The groups are shells around one centre, one inside the other: the same stretched ball of 6 dimensions in 8 sizes.
In the rows, zero is written as 128.
Some rows, each with its group after it:
[ 59  67 118 143 152 111 138 160 114] => (4)
[ 78  98 149 130  92 112 127 164 127] => (5)
[110  81 123 149 131 166 115 170 108] => (3)
[ 69 105 142 132 100 116 129 161 127] => (5)
[ 40 110 139 110  95  89 130 165 143] => (3)
[ 89  71 123 139 145 126 125 133 108] => (2)
[120  91 141 150 113  97 119 152 105] => (2)
[104  61 137 177 144 130 142 149  91] => (0)
[115  68 110 159 162 171 117 148  94] => (4)
[103 112 159 146  77 122 124 163 119] => (1)
[112  52 122 172 161 126 134 156  90] => (7)
[125  46 139 170 144 163 132 137  89] => (1)
[ 67 104 127 129 117 137 122 156 125] => (7)
[124  93 148 165 106 155 123 148 100] => (5)
[ 50  97 134 108 107  63 127 163 138] => (7)
[ 85 101 139 127 107  88 122 141 121] => (1)
[100  82 125 145 136  85 123 153 107] => (2)
[130  95 135 166 121 103 119 165  98] => (3)
[ 79  78 144 125 113  81 130 141 121] => (0)
[131  57 133 160 139 125 123 155  94] => (3)
[ 98  84 123 159 140 126 126 162 103] => (1)
[ 64  85 122 129 133  98 128 164 123] => (2)
[135  65 131 161 139 149 118 142  92] => (1)
[ 94  98 124 137 121 161 114 159 117] => (7)
[145  79 146 170 113 150 119 156  93] => (6)
[ 82 125 137 120  88  63 114 178 133] => (3)
[ 89  99 128 138 126  66 124 147 113] => (4)
[ 72 101 130 131 114 145 122 157 124] => (6)
[145  52 154 183 129 135 135 134  81] => (7)
[109 110 158 162  86  96 131 163 109] => (4)
[ 89  90 136 145 122 138 127 135 110] => (6)
[ 88 104 139 133 104  63 123 170 122] => (6)
[ 95 100 120 138 130 126 115 149 112] => (6)
[100  99 154 140  87 113 124 162 119] => (2)
[102  86 137 141 114 168 119 146 112] => (6)
[ 83  59 134 152 143  89 141 148 105] => (0)
[ 70 109 134 118 101 113 118 158 132] => (5)
[161  58 141 198 142 165 128 142  72] => (3)
[ 42  96 123  95 118  61 122 153 142] => (3)
[111  68 152 154 117  89 134 141 102] => (0)
[111  47 124 153 157 153 126 136  96] => (1)
[ 89  68 111 121 151 108 114 148 115] => (4)
[ 63  74 113 133 154 116 129 143 115] => (1)
[126 100 134 142 109 128 108 158 109] => (7)
[ 79  81 112 122 146  99 117 150 118] => (5)
[107  50 117 169 166 192 129 142  91] => (4)
[100  79 141 145 123  96 129 131 106] => (5)
[123  49 135 178 152 164 135 133  84] => (2)
[ 85 109 121 121 116 105 110 166 126] => (0)
[ 71  94 127 137 124 123 127 162 120] => (2)
[100  89 137 133 116  62 122 149 114] => (6)
[113 105 154 154  94  87 126 150 108] => (0)
[113  63 151 155 120 124 133 131 100] => (5)
[120  78 145 144 110 140 119 145 107] => (0)
[ 93  83 123 140 143  89 124 132 106] => (4)
[119  42 135 164 147 145 132 145  92] => (7)

New rows, each followed by its group:
[ 98  59 137 149 136  97 134 147 104] => (5)
[119  65 135 161 131 175 123 153  99] => (0)
[114  43 120 188 175 164 139 142  79] => (3)
[ 69  81 129 151 133 129 137 162 113] => (7)
[148  90 149 166 105 120 117 156  95] => (4)
[ 55  91 125 122 123  97 128 167 129] => (1)
[ 73 110 146 119  92  69 124 150 130] => (0)
[ 72  63 131 145 139 136 137 150 112] => (5)
[ 83  78 121 145 139 143 125 164 112] => (5)
[ 82  72 143 132 116 130 130 143 118] => (1)
[ 97  62 119 148 153 159 124 140 102] => (2)
[107  56 130 175 150 153 137 159  93] => (7)
[131  73 151 159 114 114 125 140  97] => (1)
[ 92  96 148 130 100  68 125 148 120] => (1)
[ 45 115 119 100 114  78 117 159 141] => (3)
[ 89  87 125 135 133  77 122 152 113] => (2)
[ 79  70 122 123 140 109 122 141 118] => (5)
[ 80  68 135 131 129  93 131 141 116] => (2)
[ 69  90 120 127 129 120 122 165 124] => (2)
[ 79 123 138 125  87 115 115 182 133] => (3)
[ 95  58 134 153 145 144 134 121  99] => (6)
[100  69 127 151 136 152 125 161 106] => (5)
[ 47  97 116  95 123  94 115 157 141] => (3)
[ 80  90 125 123 127 104 119 143 121] => (2)
[ 95  46 115 161 171 148 134 142  94] => (5)
[ 78  77 147 138 115 101 137 133 115] => (1)
[121  45 130 170 155 176 130 134  87] => (1)
[113 100 123 145 126 124 111 157 108] => (6)
[111  83 144 159 120  94 131 142 100] => (2)
[117  50 145 176 140 148 140 132  88] => (2)
[118  64 145 179 130 137 138 152  91] => (5)
[ 84  97 121 115 120 136 109 155 126] => (4)
[120  78 123 166 144 107 123 163  95] => (4)
[ 86  56 123 130 152  92 127 133 110] => (7)
[116  59 155 169 121 118 140 141  95] => (1)
[ 66  90 121 123 127 117 122 167 127] => (5)
[108  68 122 146 144 119 120 158 104] => (5)
[120  54 127 151 152 127 123 126  94] => (7)
[105  77 138 147 123 157 123 139 107] => (2)
[ 81  72 119 158 151 145 133 160 105] => (7)
[112  66 113 151 155 152 116 155 100] => (0)
[108  55 122 158 156 166 126 142  96] => (2)
[ 98  87 131 141 124  86 122 163 112] => (2)
[147  64 146 182 128 148 127 144  83] => (1)
[ 79  80 117 128 137 160 117 152 119] => (7)
[136  59 146 186 134 172 134 134  82] => (1)
[106  75 127 170 145 180 129 142  95] => (3)
[ 62  88 130 109 118  73 123 150 131] => (0)
[ 97  49 114 167 173 145 134 148  92] => (0)
[143  95 164 160  84 141 119 145 101] => (3)
[ 88 101 147 142 101 107 129 145 117] => (2)
[ 56  76 124 133 137 114 134 160 122] => (0)
[ 82  80 131 141 133  57 132 154 112] => (7)
[158  69 144 183 126 170 120 145  82] => (4)
[ 70  94 151 136  98  86 137 155 123] => (1)
[ 96  60 106 149 173 124 123 140  98] => (0)
[ 75  69 101 131 167 103 121 154 112] => (6)
[103  86 118 148 142 134 118 149 104] => (5)
[116  87 126 150 135 110 117 142 101] => (0)
[100  77 139 157 127  88 133 153 104] => (2)
[ 98  66 130 140 133 138 123 151 110] => (2)
[135  75 160 172 105 134 131 142  93] => (5)
[105  94 155 146  97  98 128 139 111] => (5)
[ 86  66 143 146 122 114 137 153 111] => (5)
